The same things were measured in two ways. Each way mixes the same 10 hidden numbers, adds some noise and spreads widely along 6 directions of its own, which tell nothing about the thing.
(in the rows, 100 means zero)
Some things both ways: the first way, then the second way.
[80,106,83,88,113,107,120,98,69,109,98,102,77,104,111,85,82,103,98,98,108]
[115,109,129,108,108,110,84,96,112,114,125,96,94,90,82,91,99,100,94]

[73,73,86,144,89,99,110,96,106,99,82,86,132,85,85,116,101,84,87,103,96]
[85,73,99,117,86,125,102,112,105,106,99,79,83,84,75,90,86,109,76]

[125,80,97,106,84,93,86,112,111,116,103,106,107,105,85,108,101,82,88,101,102]
[89,76,140,110,95,91,103,115,104,84,108,93,77,79,84,85,106,85,87]

[112,90,98,100,94,88,89,100,95,101,112,117,95,116,109,84,83,99,95,109,107]
[98,97,108,102,102,113,103,89,106,103,108,94,72,124,68,114,118,122,94]

[104,89,118,96,93,106,105,111,105,83,98,87,87,99,85,100,87,83,85,92,68]
[85,91,73,130,79,125,91,113,111,105,86,109,96,70,102,90,76,84,69]

[78,126,105,101,109,118,104,112,99,117,100,91,113,114,81,86,76,98,106,101,96]
[105,79,105,69,94,130,107,151,96,96,96,91,80,74,97,56,93,65,135]

[103,113,92,82,100,128,97,92,90,93,103,100,97,82,93,106,97,131,113,101,94]
[109,74,101,98,101,85,80,134,92,71,101,69,93,85,106,72,101,88,121]

[109,133,98,82,104,120,85,98,92,99,96,113,94,109,124,84,97,131,131,108,115]
[87,112,76,109,92,102,86,96,98,99,82,108,97,94,105,111,107,84,86]

[80,116,89,95,120,101,97,94,86,100,85,103,110,108,116,95,110,109,94,85,118]
[104,127,105,89,93,121,105,92,110,99,102,124,71,95,103,95,116,83,107]

[86,118,109,69,120,114,102,87,85,102,90,89,99,98,100,96,94,122,101,94,95]
[121,113,108,72,115,105,71,95,82,118,102,74,102,103,105,97,98,88,135]

[82,79,114,112,96,92,91,127,106,91,95,96,117,107,81,110,119,82,73,78,76]
[76,102,101,105,86,114,106,102,100,107,101,95,77,111,69,112,98,113,89]

[89,133,113,70,118,121,104,110,92,92,110,107,84,107,102,83,105,126,118,102,104]
[97,70,115,84,105,117,94,114,102,89,102,94,93,67,93,72,109,81,102]

[95,85,75,128,92,78,127,65,89,126,78,95,87,103,117,95,88,77,68,99,116]
[107,77,133,101,116,128,86,71,102,128,115,93,105,86,75,106,91,99,81]

[106,81,115,97,107,101,90,97,96,75,104,115,93,93,85,111,76,101,47,87,84]
[100,77,132,121,111,81,99,91,91,114,117,65,115,98,94,114,77,114,85]

[79,67,87,127,78,83,119,94,104,122,87,80,106,89,92,117,117,71,94,96,95]
[89,100,89,117,86,102,95,97,109,132,75,103,94,107,94,103,76,118,103]

[88,102,124,97,102,120,80,113,100,86,79,108,94,94,117,114,102,109,116,94,100]
[88,94,113,106,91,68,84,137,89,110,98,99,77,73,102,101,88,86,100]

[123,98,93,107,99,86,120,89,98,89,113,99,89,106,101,72,74,96,85,119,85]
[106,99,109,84,103,74,109,143,113,88,97,89,81,91,122,91,98,103,121]

[101,80,86,118,90,82,114,88,108,114,95,93,103,92,94,113,111,82,76,95,102]
[102,92,78,111,86,126,106,87,114,102,86,111,85,89,115,95,99,99,93]

[84,90,98,83,92,116,104,98,99,101,94,116,76,92,98,106,129,116,96,92,111]
[87,72,85,109,96,110,105,90,98,98,87,99,87,101,99,106,95,119,93]

[68,101,97,91,113,111,101,95,102,102,112,114,109,96,107,98,94,120,132,120,124]
[104,85,103,108,105,109,106,85,110,130,86,84,93,116,86,103,97,130,102]

[124,88,100,104,98,87,98,82,89,97,92,104,99,99,120,85,87,108,99,123,108]
[93,105,92,107,87,73,103,85,88,124,84,82,77,118,117,130,87,132,114]

[98,66,89,89,85,95,103,84,92,123,86,118,71,99,104,109,117,100,58,80,105]
[102,103,114,94,102,63,107,119,100,108,89,99,87,114,116,105,89,108,134]

[106,100,106,70,106,107,96,106,96,101,109,107,93,105,106,86,94,112,119,114,100]
[110,101,121,99,119,89,82,83,96,141,99,74,132,101,104,111,73,110,108]

[106,102,76,122,107,95,106,96,103,106,107,94,132,89,94,103,91,97,110,120,112]
[113,100,111,104,98,102,102,93,109,100,108,82,92,89,113,91,101,102,101]

[116,82,88,107,59,90,77,111,106,112,115,97,104,110,80,115,130,86,94,76,83]
[71,83,69,127,90,136,95,79,106,89,74,115,116,127,59,96,99,105,84]

[84,107,98,138,106,105,113,106,112,100,75,85,116,95,107,104,81,75,104,104,98]
[96,69,111,96,90,104,105,130,84,104,117,84,44,110,74,123,87,113,104]

Other things, the second way, with their names:
z729: [96,110,116,108,104,81,101,110,121,93,103,107,83,98,97,109,115,106,82]
z53: [88,85,122,98,105,112,100,76,86,118,110,86,84,117,70,121,84,134,99]
z730: [116,87,70,108,94,130,88,88,107,89,97,111,82,92,105,92,115,93,97]
z376: [98,111,88,110,80,97,86,95,97,124,100,87,64,87,107,116,96,117,93]
z416: [93,102,115,129,102,96,91,94,116,96,105,115,120,83,95,91,94,86,75]
z392: [92,119,86,93,85,94,107,113,102,115,88,105,83,118,109,118,87,104,121]
z759: [101,127,86,114,98,91,87,86,109,128,85,108,101,102,114,115,95,105,96]
z746: [95,103,118,80,113,84,105,112,96,131,99,107,90,105,96,108,89,120,125]
z582: [71,82,79,113,97,106,108,94,98,116,70,103,103,90,107,116,82,115,73]
z84: [78,88,103,124,79,102,107,99,107,115,74,119,88,80,101,91,89,83,87]
z118: [116,99,108,63,139,94,88,89,78,105,120,81,121,110,101,95,104,131,143]
z253: [127,106,107,82,138,115,60,100,107,127,100,86,134,95,93,104,98,85,99]
z616: [94,109,79,113,85,132,86,87,109,100,90,110,78,81,100,98,106,90,76]
z160: [99,96,88,112,98,100,97,87,95,112,94,98,107,110,113,119,75,111,102]
z866: [130,101,125,78,108,107,79,76,92,105,128,73,81,115,86,89,113,119,143]
z940: [81,93,107,135,75,59,120,114,112,123,72,100,104,91,128,100,63,104,103]
z998: [112,96,132,101,110,108,79,127,130,108,110,99,104,69,75,62,107,80,95]
z23: [91,97,114,124,90,100,91,132,121,108,93,103,91,68,93,98,90,65,60]
z503: [75,80,83,142,78,85,101,92,104,124,72,82,115,88,113,111,64,112,74]
z9: [81,97,95,114,89,77,109,99,97,138,78,112,98,103,110,111,74,121,114]
z363: [99,111,101,99,100,128,95,94,113,102,104,110,101,80,89,79,116,83,90]
z419: [93,120,110,104,105,107,72,70,97,108,117,96,94,84,80,111,123,99,73]
z22: [89,64,87,136,81,125,98,84,108,135,84,104,104,100,88,114,57,111,79]
z864: [107,95,106,101,107,93,97,112,97,133,105,102,113,94,109,100,64,105,121]
z18: [129,116,84,77,117,119,95,127,119,93,92,109,94,93,117,72,117,82,125]
z289: [84,97,84,109,82,99,112,106,101,131,68,101,99,106,112,103,67,106,115]
z702: [99,79,97,113,101,105,80,115,118,91,90,93,109,64,94,64,112,85,85]
z395: [83,84,100,132,104,108,92,63,114,132,74,93,135,105,82,115,86,109,63]
z516: [86,104,106,114,100,84,95,88,95,155,67,76,141,114,111,120,43,109,107]
z892: [117,92,113,93,98,123,86,83,109,95,106,101,74,97,82,77,130,93,118]
z488: [94,99,108,117,90,98,79,111,106,99,101,101,86,91,75,87,109,87,93]
z805: [83,86,96,112,90,106,102,78,92,115,89,97,79,114,84,110,88,132,101]
z567: [113,95,82,110,93,137,85,96,115,78,108,107,72,98,85,90,122,91,86]
z698: [72,145,123,130,100,75,76,89,127,135,87,127,96,82,85,136,104,92,34]
z150: [90,105,92,120,96,117,90,59,90,134,104,79,91,122,77,136,83,140,78]
z381: [76,74,109,133,78,117,110,83,90,132,91,85,100,106,82,119,47,108,80]
z491: [84,86,105,114,97,97,108,75,81,109,95,82,81,131,85,138,87,128,92]
z353: [81,64,113,123,93,126,94,96,106,103,94,104,95,76,69,90,92,88,64]
z680: [100,89,110,110,87,69,93,137,101,94,102,91,73,65,118,80,92,94,109]
z878: [84,63,101,96,104,113,122,76,90,138,73,101,111,102,112,117,66,116,106]
z868: [75,95,89,130,84,123,100,113,131,90,80,127,89,82,86,104,101,73,47]
z552: [75,104,109,118,86,94,108,114,110,89,87,112,81,84,100,98,95,86,77]
z248: [90,78,95,116,102,125,78,97,95,72,104,103,112,54,100,83,99,67,61]
z493: [83,107,93,122,90,94,86,97,107,87,88,112,91,99,89,97,112,95,85]
z470: [110,136,113,91,105,106,92,90,108,147,93,111,109,68,130,104,83,70,98]
z758: [126,84,79,79,113,157,83,89,104,115,105,89,102,90,96,84,101,102,111]
z312: [108,107,123,87,95,79,95,79,85,117,95,82,87,110,111,97,102,102,143]
z368: [84,69,103,94,92,115,124,105,96,120,83,97,92,85,104,80,78,113,116]
z682: [112,113,80,88,100,123,84,114,98,103,106,96,75,105,95,114,101,96,103]
z306: [93,82,120,82,104,45,116,132,87,93,95,89,83,106,126,106,85,121,143]
z496: [89,128,120,108,94,81,84,101,109,99,99,110,86,95,90,102,114,86,93]
z711: [76,96,103,125,84,91,108,100,108,91,88,90,101,90,96,87,100,99,84]
z7: [98,85,77,116,72,144,106,95,113,93,93,106,62,88,90,95,115,81,77]
z121: [94,87,93,106,86,113,91,107,103,103,93,99,70,116,77,115,98,103,97]
z305: [75,66,107,123,89,114,124,125,123,111,68,83,111,97,86,90,70,96,73]
z590: [102,119,112,107,91,89,81,103,104,112,104,101,83,80,103,101,103,83,94]
z192: [95,124,101,105,109,85,89,101,115,100,85,119,98,99,110,116,109,91,82]
z162: [91,59,89,116,71,104,115,130,113,113,76,98,78,80,113,84,69,101,106]
z394: [93,104,96,114,94,96,100,73,93,126,86,101,102,112,110,114,75,119,108]
z67: [109,101,92,100,99,105,103,104,109,94,96,100,74,106,105,96,113,109,109]
z128: [99,91,82,98,93,143,87,81,96,119,88,96,94,90,95,108,92,91,87]
z912: [106,111,102,89,105,109,68,92,90,101,110,84,84,96,83,97,120,98,106]
z238: [103,95,120,77,109,98,103,117,103,103,97,87,90,97,97,86,108,97,122]
z303: [102,81,111,69,120,86,99,118,90,96,89,111,89,86,119,95,107,90,129]
z825: [88,134,131,98,113,45,82,115,100,111,94,96,101,107,97,118,107,99,103]
z654: [112,109,103,73,124,90,86,117,94,120,102,95,110,72,129,111,92,87,106]
z47: [98,102,137,96,104,81,95,101,101,113,110,90,92,82,99,100,98,95,100]
z4: [95,75,100,88,103,103,107,114,94,104,83,87,94,95,107,92,88,102,117]
z119: [134,83,131,51,132,83,79,126,86,93,124,63,110,107,95,75,108,100,170]
z637: [83,99,99,124,95,98,93,50,81,122,94,82,105,140,74,133,89,134,98]
z928: [84,116,96,113,117,78,87,105,115,128,83,112,131,72,114,108,92,101,70]
z513: [115,88,98,81,135,105,114,82,89,156,99,80,136,127,116,130,54,147,126]
z785: [77,44,103,121,78,97,107,84,84,106,93,82,72,114,77,105,74,146,111]
z324: [103,107,110,115,94,87,73,88,98,114,103,94,91,82,101,105,106,87,87]
z553: [96,92,85,112,103,123,80,115,120,73,101,96,96,102,67,98,121,88,69]
z326: [102,95,98,107,101,69,98,86,75,126,102,69,86,142,101,144,77,146,123]
z342: [128,109,101,100,90,134,86,67,105,112,111,108,70,99,94,91,118,89,114]
z16: [86,117,87,125,82,100,114,100,113,132,75,106,94,130,96,122,70,117,97]
z833: [92,100,119,97,95,103,87,102,102,140,93,101,86,80,91,112,87,90,91]
z837: [104,78,115,73,121,95,124,116,101,113,95,95,98,129,95,99,85,135,146]
z191: [106,126,130,83,120,41,92,124,102,112,98,99,101,94,127,105,104,98,127]
z893: [77,75,115,111,101,97,94,108,100,96,96,91,81,101,66,116,102,110,72]
z200: [94,101,86,97,86,107,105,94,94,124,76,103,76,130,104,119,70,124,128]
z279: [109,88,110,100,84,128,84,120,118,110,102,88,98,80,80,61,83,82,117]
z580: [96,100,116,102,115,109,80,87,98,107,112,96,101,90,74,112,111,97,73]
z452: [102,88,82,109,91,133,93,99,110,75,105,97,87,82,88,81,127,80,82]
z64: [101,102,124,98,110,93,95,101,112,136,89,97,124,76,110,85,83,90,106]
z521: [102,112,121,113,97,77,86,91,100,120,113,100,73,93,92,121,110,105,87]
z557: [89,111,104,109,106,97,83,85,112,96,92,113,126,74,105,69,103,97,96]
z250: [92,58,110,98,116,119,99,107,93,100,99,94,105,104,76,107,83,103,91]
z61: [86,89,93,115,93,101,106,89,96,101,88,95,79,120,89,126,101,113,85]
z408: [98,107,106,110,113,108,84,88,110,117,94,100,116,99,84,106,101,92,80]
z51: [100,107,108,121,88,96,72,93,113,95,94,80,95,102,70,71,123,97,104]
z476: [108,101,103,104,106,86,110,82,91,116,94,95,108,102,138,112,75,109,116]
z931: [90,120,95,94,103,108,88,85,80,113,88,98,95,98,110,118,91,86,95]
z569: [102,125,118,111,110,82,69,78,94,120,106,89,116,113,86,115,96,103,100]
z14: [82,41,84,138,82,124,106,101,101,113,84,69,94,108,74,113,64,124,69]
z32: [92,124,93,108,81,83,102,96,99,122,89,106,68,111,109,125,98,109,105]
z361: [99,83,66,143,98,140,62,74,106,124,84,78,134,90,79,112,82,87,46]
z386: [114,105,83,71,107,108,83,104,81,111,90,87,100,85,131,94,94,86,131]
z101: [118,75,82,90,84,163,92,97,105,98,98,97,69,73,92,58,115,78,114]
z715: [99,76,91,73,116,109,117,117,94,107,94,101,87,98,108,94,98,122,126]
z627: [117,110,104,79,111,118,90,90,111,109,106,107,84,92,97,85,125,102,117]
z537: [97,104,104,95,104,101,91,102,96,101,108,80,70,116,75,118,113,123,96]
z449: [99,85,119,94,113,97,84,124,96,102,101,106,93,87,84,96,98,82,101]
z915: [112,99,84,112,90,105,97,77,93,139,95,93,110,128,108,117,59,121,133]
z161: [76,122,111,108,100,78,102,112,110,108,86,114,86,103,93,118,106,98,79]
z337: [89,113,89,90,88,120,123,113,104,94,104,104,65,111,96,106,103,111,105]
z184: [114,59,90,97,85,161,94,98,104,102,100,94,92,93,83,64,77,89,126]
z663: [75,90,94,117,91,91,113,65,84,117,81,94,98,125,96,121,87,132,103]
z189: [109,126,92,94,109,116,100,72,104,121,101,122,99,118,102,118,104,106,109]
z442: [93,80,98,98,108,107,108,117,118,82,83,109,91,55,116,64,122,91,83]
z505: [117,64,69,89,105,121,111,93,87,115,98,100,76,117,114,104,81,149,139]
z885: [90,57,93,126,85,102,87,90,95,109,90,77,106,86,96,98,82,106,90]
z424: [79,39,132,103,124,92,104,93,93,115,81,94,138,80,95,107,74,89,82]
z907: [95,109,66,106,70,99,105,97,109,108,68,98,74,92,134,97,102,103,111]
z108: [80,82,90,120,65,91,116,140,108,108,84,87,60,91,100,93,75,113,101]
z138: [90,107,110,119,101,78,76,106,96,120,99,85,110,89,94,111,83,99,85]
z710: [111,86,133,85,120,63,89,108,91,127,103,67,109,106,102,102,84,124,135]
z349: [111,108,88,99,87,111,104,146,123,112,92,98,84,68,119,75,93,75,103]
z465: [106,98,104,94,110,107,100,88,115,118,79,117,113,78,124,79,99,92,110]
z208: [94,97,83,112,92,109,83,70,94,107,83,85,93,120,84,113,110,111,98]
z610: [97,83,117,94,107,93,118,123,104,70,108,97,90,100,104,82,97,104,116]
z122: [112,75,71,98,93,144,95,104,104,100,86,98,92,95,96,80,100,85,111]
z840: [104,122,119,107,91,82,82,106,128,117,96,111,72,60,105,90,127,80,83]
z787: [126,134,84,97,111,117,68,74,106,107,110,85,104,101,103,114,128,87,88]
z861: [85,113,131,98,94,67,84,131,114,88,88,115,70,72,92,81,129,69,97]
z757: [91,60,94,102,84,102,104,96,90,102,84,92,84,107,97,101,88,106,121]
z869: [93,68,99,114,105,108,107,90,101,126,80,111,118,98,108,108,61,106,97]
z859: [105,126,84,98,112,152,83,118,139,102,99,135,111,47,104,79,111,56,51]
z333: [117,112,94,87,114,117,74,85,87,149,99,86,101,100,100,128,87,94,101]
z894: [108,128,84,103,104,131,65,50,86,126,104,82,124,119,88,123,90,98,96]
z719: [123,105,95,91,98,96,62,105,77,112,108,58,93,105,99,92,92,99,137]
z889: [118,68,119,101,113,128,104,81,89,106,123,72,114,94,94,88,84,102,105]
z3: [82,47,123,154,89,130,92,60,110,111,95,85,122,103,49,95,75,102,57]
z872: [108,111,121,74,131,100,81,117,107,109,106,104,113,91,93,102,103,89,104]

Some of these things the first way, each followed by its name:
[123,118,105,107,99,93,102,132,106,110,118,87,110,105,88,94,99,82,133,119,97] : z419
[89,83,112,103,90,101,105,113,123,94,96,97,97,93,85,116,125,86,88,85,82] : z893
[63,124,72,132,119,109,126,96,85,92,87,94,119,103,102,79,94,105,90,98,110] : z337
[91,86,87,96,97,97,117,70,81,103,75,97,84,97,117,92,107,107,73,92,104] : z616
[110,90,113,84,100,97,104,101,92,90,108,106,80,112,99,78,83,101,85,108,85] : z537
[98,115,88,84,101,118,112,106,108,121,99,111,88,102,100,91,107,109,118,107,116] : z61
[75,84,76,135,89,109,116,90,117,107,81,91,122,78,98,118,104,93,106,107,102] : z14
[100,103,118,135,93,85,128,93,112,75,119,89,79,98,84,93,72,79,73,106,75] : z928
[92,104,86,101,103,97,84,99,95,104,95,117,105,110,125,100,114,107,108,91,123] : z189
[103,95,101,85,94,99,89,89,69,65,112,101,85,97,102,98,120,126,91,88,97] : z557
[137,119,117,98,110,89,77,111,109,98,119,108,115,122,109,80,59,95,118,122,98] : z7
[86,79,108,96,106,98,115,94,83,101,76,101,81,92,117,96,98,103,85,104,99] : z376
[110,92,85,104,83,101,96,78,102,107,87,114,84,105,125,95,100,100,103,104,124] : z869
[84,100,75,128,97,98,137,80,98,119,73,80,95,94,104,96,90,80,77,92,92] : z682
[90,98,114,74,108,108,106,120,96,91,98,94,90,106,88,88,116,96,104,98,95] : z53
[103,86,118,68,104,93,98,95,93,85,88,89,90,109,107,88,108,97,88,91,81] : z200
[76,126,73,111,118,107,135,98,98,97,105,97,95,90,112,88,105,107,120,107,112] : z729
[108,62,106,108,88,66,98,98,101,126,94,112,88,102,121,110,106,82,90,105,105] : z840
[111,64,92,100,82,88,87,88,103,105,99,120,97,99,103,110,108,99,76,96,106] : z67
[66,93,92,126,102,109,113,101,123,94,99,107,113,91,89,108,101,92,101,106,111] : z513
[96,59,90,93,76,83,105,130,97,143,102,82,102,103,76,113,122,64,92,84,70] : z279
[96,96,108,74,97,104,110,98,117,113,107,99,81,101,98,101,101,98,109,96,84] : z253
[107,58,92,93,90,73,83,80,82,137,81,110,93,101,114,125,110,87,59,78,114] : z342
[114,79,71,139,86,77,108,72,84,113,91,105,100,98,117,96,77,91,71,109,111] : z940
[85,119,97,85,112,105,112,117,78,111,135,76,105,88,71,109,94,109,126,101,84] : z51
[97,106,121,103,111,95,89,93,108,66,110,87,122,99,103,100,81,103,116,110,87] : z758
[132,104,94,86,90,97,105,121,111,119,125,89,92,105,83,96,90,79,122,109,85] : z567
[82,94,84,112,86,97,108,98,105,136,86,94,103,90,99,122,133,91,105,90,116] : z861
[99,114,91,131,106,78,122,101,96,101,95,78,111,110,104,85,89,77,84,95,79] : z392
[92,144,103,107,111,116,107,97,127,92,108,102,102,96,99,103,108,111,128,104,118] : z424
[89,114,105,73,121,125,93,109,89,94,112,117,94,100,80,100,83,119,83,90,106] : z889
[108,93,115,107,91,94,94,95,86,68,123,99,87,98,76,103,92,105,63,91,84] : z118
[84,72,104,92,89,96,116,96,89,104,89,92,78,93,85,109,125,90,66,83,95] : z805
[109,118,96,118,97,105,85,129,121,107,123,96,132,94,77,118,102,93,127,104,97] : z452
[115,76,99,95,88,97,100,84,83,98,92,120,74,99,117,87,91,116,76,106,98] : z503
[133,89,118,86,101,95,89,95,87,82,105,110,83,105,112,85,67,106,87,112,90] : z326
[101,101,95,109,102,89,110,72,105,80,92,95,94,95,111,102,104,98,75,88,93] : z192
[80,76,99,106,97,88,100,91,107,91,69,109,96,100,140,104,129,95,104,93,109] : z698
[123,90,128,113,97,84,106,85,114,81,96,103,81,107,99,92,72,84,54,99,76] : z654
[78,100,70,131,87,99,115,103,115,118,109,100,116,99,91,101,115,88,120,110,120] : z837
[94,81,117,94,92,106,90,98,118,108,82,94,111,86,78,131,127,99,78,84,92] : z386
[106,129,118,110,106,109,86,102,115,76,106,86,117,104,107,102,76,96,134,107,93] : z449
[96,124,114,129,115,91,109,99,107,73,109,80,114,98,90,101,77,87,92,98,85] : z580
[110,64,116,94,81,97,87,109,99,98,91,107,85,97,95,113,102,92,73,87,79] : z138
[103,113,72,94,98,124,96,115,100,97,111,111,108,100,90,93,113,115,120,103,116] : z610
[90,75,80,130,84,84,119,116,120,131,100,81,122,101,75,109,102,53,92,99,86] : z16
[106,99,121,91,101,105,103,101,117,91,112,86,93,92,81,111,70,90,93,96,60] : z361
[101,106,100,70,108,107,114,91,71,100,98,101,66,107,104,78,90,111,87,98,104] : z394
[107,79,104,80,83,98,84,126,106,125,117,107,96,95,72,127,125,96,92,79,82] : z119
[125,90,111,79,99,71,95,90,86,111,120,95,85,112,97,98,87,90,81,97,92] : z892
[100,94,122,102,112,88,102,110,99,95,99,102,87,97,105,112,86,85,84,95,93] : z521
[105,78,97,82,85,92,102,106,101,126,85,104,79,108,113,100,121,88,93,85,89] : z121
[115,76,110,94,84,79,104,94,114,114,118,100,85,103,80,107,106,81,81,101,100] : z465
[94,138,91,115,106,108,119,73,105,100,92,95,92,96,114,93,101,113,117,108,125] : z303
[97,94,127,99,106,106,103,133,107,86,113,92,106,103,83,90,80,87,114,115,73] : z108
[100,125,84,109,99,109,110,113,114,93,121,89,113,96,93,96,98,99,130,102,82] : z553
[122,130,95,112,92,106,115,103,119,103,116,88,95,113,91,78,72,84,123,119,96] : z250
[90,64,110,107,89,90,100,101,109,101,86,105,96,92,101,116,111,87,80,92,88] : z162
[92,82,92,76,102,98,85,100,86,135,86,108,107,94,99,124,137,112,91,84,122] : z312
[82,102,100,69,110,118,98,98,92,102,89,105,101,106,111,84,105,123,117,105,102] : z516
[98,74,121,93,103,91,78,121,109,91,95,108,112,97,92,122,123,92,83,84,92] : z47
[99,75,122,95,88,98,67,124,120,98,99,107,122,107,91,114,117,92,109,97,89] : z289
[104,97,108,92,101,105,87,117,128,90,122,109,127,116,83,81,86,100,117,118,86] : z305
[91,89,71,117,84,102,98,82,112,121,102,108,113,96,98,108,96,100,107,106,116] : z18
[114,95,113,98,102,98,85,106,112,70,101,94,114,94,96,114,106,96,94,90,81] : z160
[62,110,94,94,109,118,122,111,115,95,97,103,89,104,100,92,113,97,107,90,94] : z859
[87,75,108,107,87,95,99,89,89,104,90,114,88,109,91,92,101,100,59,97,111] : z368
[89,99,72,121,94,100,121,90,82,116,102,98,100,92,79,99,101,102,68,94,105] : z711
